The first 9 rows are patterns. Each new row is the sum of 3 different patterns, raised or lowered, with some noise. Before adding, each is slid sideways (what falls off one end comes back at the other) and multiplied by a number that may be negative. Names go in the order of the patterns.
Some rows, each with the names of its patterns after it:
[ 14.0  -3.7  16.4 -21.3  -0.7 -18.3  26.0  17.5  11.2   8.1   7.3  12.7
  -5.6  13.7  21.2  -3.6  -9.2 -14.8  18.6  25.7  15.1 -23.5 -23.9   6.8
   7.8  19.9 -10.3   2.0 -17.7  18.9  13.7  -8.3  12.5]	sukuv
[ -2.8  19.6   1.1 -12.1   7.7 -11.3   4.7  -2.1   9.9  22.7   3.3  -4.8
 -22.7  23.7 -10.2  17.9  21.8 -25.3  16.9   6.5 -20.5  -1.4 -23.7  -6.8
  17.4   9.8 -17.5  -1.6  -6.0 -11.0 -19.0  -0.4  15.1]	tusa
[ -1.3  19.9  -3.7  -3.7   1.5 -13.5  21.3   9.4  15.2   5.0  -4.7 -12.7
  -2.5  23.4  -9.8 -15.6  -4.0  23.9  -2.5  -4.5  -7.9 -11.8  -7.5   3.8
  -5.6  22.3  -7.4 -15.9  23.2  10.6 -11.3 -13.4  -6.5]	gemiz
[  5.3  -3.7  -6.2   2.2  24.7  -1.3  -2.7   7.1 -26.5  21.6   5.5 -16.0
  16.6  -0.9  -8.7 -13.7 -24.8 -18.8  -4.1 -22.2  26.2  10.8  -7.4  22.2
  -2.2   0.1 -16.3  21.1  19.9  -0.1 -22.3 -12.2  18.5]	Tumo
[ 20.8  -2.7 -19.1 -15.9   8.7 -18.5  -7.0 -12.7   2.1   3.2   4.1  22.5
   5.8  25.7   3.9   8.0 -12.6 -16.9 -11.4 -21.3  15.6   5.9   2.5  22.9
  20.0  11.8  12.1   6.9 -20.4 -18.1  -5.5 -15.5 -14.7]	gos
[-23.0 -15.3  12.4  21.2  12.6  22.2  -9.0  13.6  10.2 -22.2  16.9   7.9
  15.1  22.8 -13.5   2.7 -24.7  -5.1 -17.8 -13.9  22.4 -18.6  15.9 -16.6
 -24.6  15.1   0.0  -4.4 -18.7 -16.0  25.5  18.6 -16.4]	kigo
[ -9.8 -19.2  24.7  -6.9  -0.7   0.7  -9.9  16.1   3.5  21.4  23.0 -25.1
  -6.6  19.0 -13.6  13.6  11.0 -20.1   9.1  -7.5  13.6   7.1  11.6  19.2
  13.6  26.6  -9.7 -16.3  18.6   2.5 -17.3  18.4 -14.9]	Bom
[ 13.6  12.3 -12.7 -20.1  -5.5  15.2 -13.0  18.9  25.5 -14.2 -24.7  21.8
  13.3  26.7   9.0  22.4 -26.8  26.7 -10.3  12.1 -12.3   7.9  19.9 -10.9
 -17.4  14.6   8.0  -1.6 -16.9   4.1   6.8 -26.7 -16.3]	dapek
[ 13.9  20.6  18.0  20.8 -14.1 -13.1 -24.2 -24.7  12.2 -18.5 -20.4  -1.2
   3.7  -9.8  26.1 -20.5   2.8  14.0  26.5 -12.2  -7.5 -24.0   4.1  12.4
 -23.7  16.8 -26.1 -26.0 -20.7   1.4  -7.3 -14.5 -18.3]	tef

New rows, each followed by the names of its patterns:
[-12.2  -5.7 -16.0 -18.4 -17.9   8.2 -12.2  -9.7 -19.8   8.5 -38.8 -29.2
   9.0 -37.2 -51.6 -50.2 -12.8 -42.4 -13.0 -27.1 -13.5   8.5 -32.3  19.1
  -0.2 -49.5 -42.5  -5.4 -55.9   9.2 -17.6 -64.7 -30.9]	gemiz Bom tef
[-26.7  40.5  17.9  -4.3 -26.8 -26.7 -13.2 -36.0  -2.2  -6.0 -28.8  30.2
   7.2 -34.6   2.3 -16.8  21.1 -24.0 -22.9  12.4  -4.0  -1.6 -16.6 -25.7
 -24.3 -25.6   2.2  16.7 -20.5  -7.2  -8.2  -7.4  15.8]	Tumo gos Bom
[  4.4 -10.7 -34.4 -47.2  -6.1 -44.7  -3.3 -21.4   5.0  -2.1  23.4 -37.6
   1.0  24.6  23.7 -35.7 -18.7 -17.7  29.9  -0.4 -31.5  33.9 -20.4 -18.2
 -23.5  23.6  12.1 -11.5 -39.5  17.9  17.7 -18.0  15.0]	gemiz dapek tef
[ 10.7  11.3  -4.3  21.9   9.9  12.7  16.0  -9.2  -6.1  -7.6   7.5   2.0
   5.9  60.5 -48.0 -22.5  -6.2  -4.6  17.2  -4.6  19.1   4.3   5.2  23.5
   9.7  21.6 -32.0 -14.5  10.0  24.7  44.0   5.3  -1.1]	sukuv gemiz kigo
[-20.7 -30.8 -20.0 -25.9   3.3  16.1 -17.4  12.7 -15.5 -10.8   8.2 -59.5
  -5.7   1.1  -4.7 -43.2   5.2 -15.1 -17.7 -36.7  -2.8  10.7 -19.2  14.2
 -38.8 -27.2 -24.6 -22.8  12.8 -14.7   3.3  -3.7 -12.2]	tusa gos tef
[ -7.0  -4.1 -50.8 -37.0   0.0  -9.2 -26.0   4.1   1.8  25.0  -7.6 -28.8
  -5.4   6.4  -1.9 -28.8 -33.8 -31.0 -37.6 -11.1  32.2 -29.2 -37.3 -36.6
 -31.7 -56.2 -10.0 -29.9  26.0  -7.9 -13.7 -14.7 -27.5]	Tumo gos dapek
[-6.8 39.6 71.7 23.3 12.9 20.9 36.6 78.2 58.8 40.1 65.3 -3.6 52.1 55.1
 19.5 50.4 35.8 48.8 29.4 32.8 27.7 22.7 37.7 30.4 19.8 48.0 21.8 30.7
 -3.1 24.3 41.5 50.4 43.7]	gemiz Tumo kigo
[  0.0 -39.1   9.5  -4.4 -30.4 -38.3 -44.8  13.0  15.8 -15.1 -17.0 -11.0
  28.8  30.5  -7.7   4.5   5.8  24.8  -1.8  -3.4   3.5   7.7  -0.9  12.3
 -20.3 -15.5 -33.9 -46.4 -21.3 -18.4  26.5 -21.4  24.1]	gemiz gos kigo
[ 27.9 -46.5  -4.4 -47.4 -13.6 -45.1 -13.2  14.8 -17.1  -4.6 -21.4   3.7
  -1.8 -24.0 -36.7 -40.9   9.3  -3.9 -15.4 -16.7 -52.1  -9.7  26.9 -23.8
  17.0  16.8  -6.1 -22.9 -31.1 -66.0   4.3 -16.6   9.9]	Tumo kigo tef
[ 44.5  17.7 -24.4  23.9  23.6 -14.5 -38.1  -5.8   6.1 -23.5 -22.6 -50.8
 -13.5 -41.1  45.7   0.9  29.1  10.7 -14.2 -26.6 -23.6   2.5 -21.9 -41.9
 -26.9  14.1  24.9   4.3 -12.5  21.4  13.6 -29.9 -14.3]	gemiz gos dapek
[-15.0 -23.3  19.4   6.3 -46.0 -27.8 -16.7 -29.3 -16.3  -9.0   5.0 -27.9
   4.5  17.4 -15.3  -0.9  -9.4  -7.4  14.3 -10.3 -11.3 -28.9 -18.9 -38.7
  -7.9  15.9 -41.5 -11.6 -55.5 -38.8 -30.9  -1.2 -39.2]	gos kigo dapek
[ 22.6  33.2   2.4   1.7 -17.6 -15.0  -7.3  17.3  12.3   8.7 -26.3  -3.7
  20.0  52.9  21.8 -27.1 -11.6   9.4 -10.9  11.2 -29.7 -15.7   2.1   7.2
  14.0  28.3 -17.0   8.1  22.6  34.1  -5.0   2.0  -1.0]	gemiz Tumo tef
[-29.5  26.0   7.5 -20.1  20.1  -5.8   0.2  24.6   7.6  25.1   3.0  -9.7
 -20.7 -22.3  -0.4  -8.8   7.1  27.7   1.2  -6.6  28.9 -21.3  33.3  16.4
  27.4 -20.2  23.2 -12.1   5.9  15.9 -28.0  14.2 -24.1]	gemiz Bom tef
[  7.8  -8.0  10.9 -13.4  11.3 -11.0 -36.6 -46.7 -11.8 -11.9  -5.5 -25.4
   6.1   5.6 -30.7 -20.1  -8.3  28.3 -35.7 -46.8 -24.0  18.5  15.4 -28.1
 -24.3 -17.3  -8.4  28.5  29.3 -40.6 -39.5  -1.2   9.0]	sukuv Tumo dapek
[-24.1   3.7 -12.6  19.5  -5.4  20.0 -23.9  -5.1   2.9   2.0 -20.0  27.7
 -37.3  10.9 -27.4 -35.1  40.2 -61.4 -38.1  17.3  13.0   6.2 -22.0 -35.0
  12.0  19.4  29.3  40.6 -13.3 -11.9   2.4 -21.6  33.9]	tusa dapek tef
[ -6.2  13.2  16.3  44.6  -8.2   6.6 -10.3  -2.1 -19.8   8.9  13.9 -10.2
  11.5  28.3  11.4  40.5  32.3  20.2 -17.2  23.4   5.3  26.5  28.4  17.7
  25.3  -9.8   1.0  14.6  11.0  -4.3 -24.5  16.9   3.6]	sukuv gos dapek
[ -6.5   5.9   9.2 -26.6  -0.1   9.6 -14.8  29.3  13.4   1.2   6.4  25.9
  40.7  24.2  -5.6 -43.3 -15.1  27.7  25.7  11.5  36.9  16.3  24.9  61.4
 -31.1  18.0  43.0  49.5   9.0   7.8 -15.6 -12.7   2.8]	kigo Bom tef
[ 35.1  12.4   7.7  33.3  -2.2  -9.4  19.6  21.3  23.7  73.6  38.7  18.5
  46.3  33.4   4.7  22.0  65.2  53.7  25.3  34.1  65.5  10.0  12.9  27.6
  -8.5  13.2  19.6  29.3  13.2 -16.3  32.7  72.9  39.8]	Tumo gos Bom
[ 16.4 -16.5  32.3  15.2  19.2 -45.2  -2.0   6.4  16.6  -2.2 -13.3   5.9
   6.9  19.2  28.8  25.9 -15.6  12.1 -12.7 -28.6  30.3   0.3  42.6  25.8
  -5.0  12.0 -16.8 -24.7 -26.2  21.4  52.3 -29.2  30.1]	gos kigo Bom
[-19.3  17.3 -52.8 -81.6 -80.8  12.8  18.2 -70.3 -34.1 -75.0 -27.2 -60.1
   8.5 -30.4 -67.4 -58.2  -0.9  -8.2  19.1 -12.7   0.6 -63.1  -8.7 -84.3
 -22.1 -65.4 -46.6 -17.7 -44.5 -44.3  -1.0 -58.0 -23.8]	sukuv dapek tef
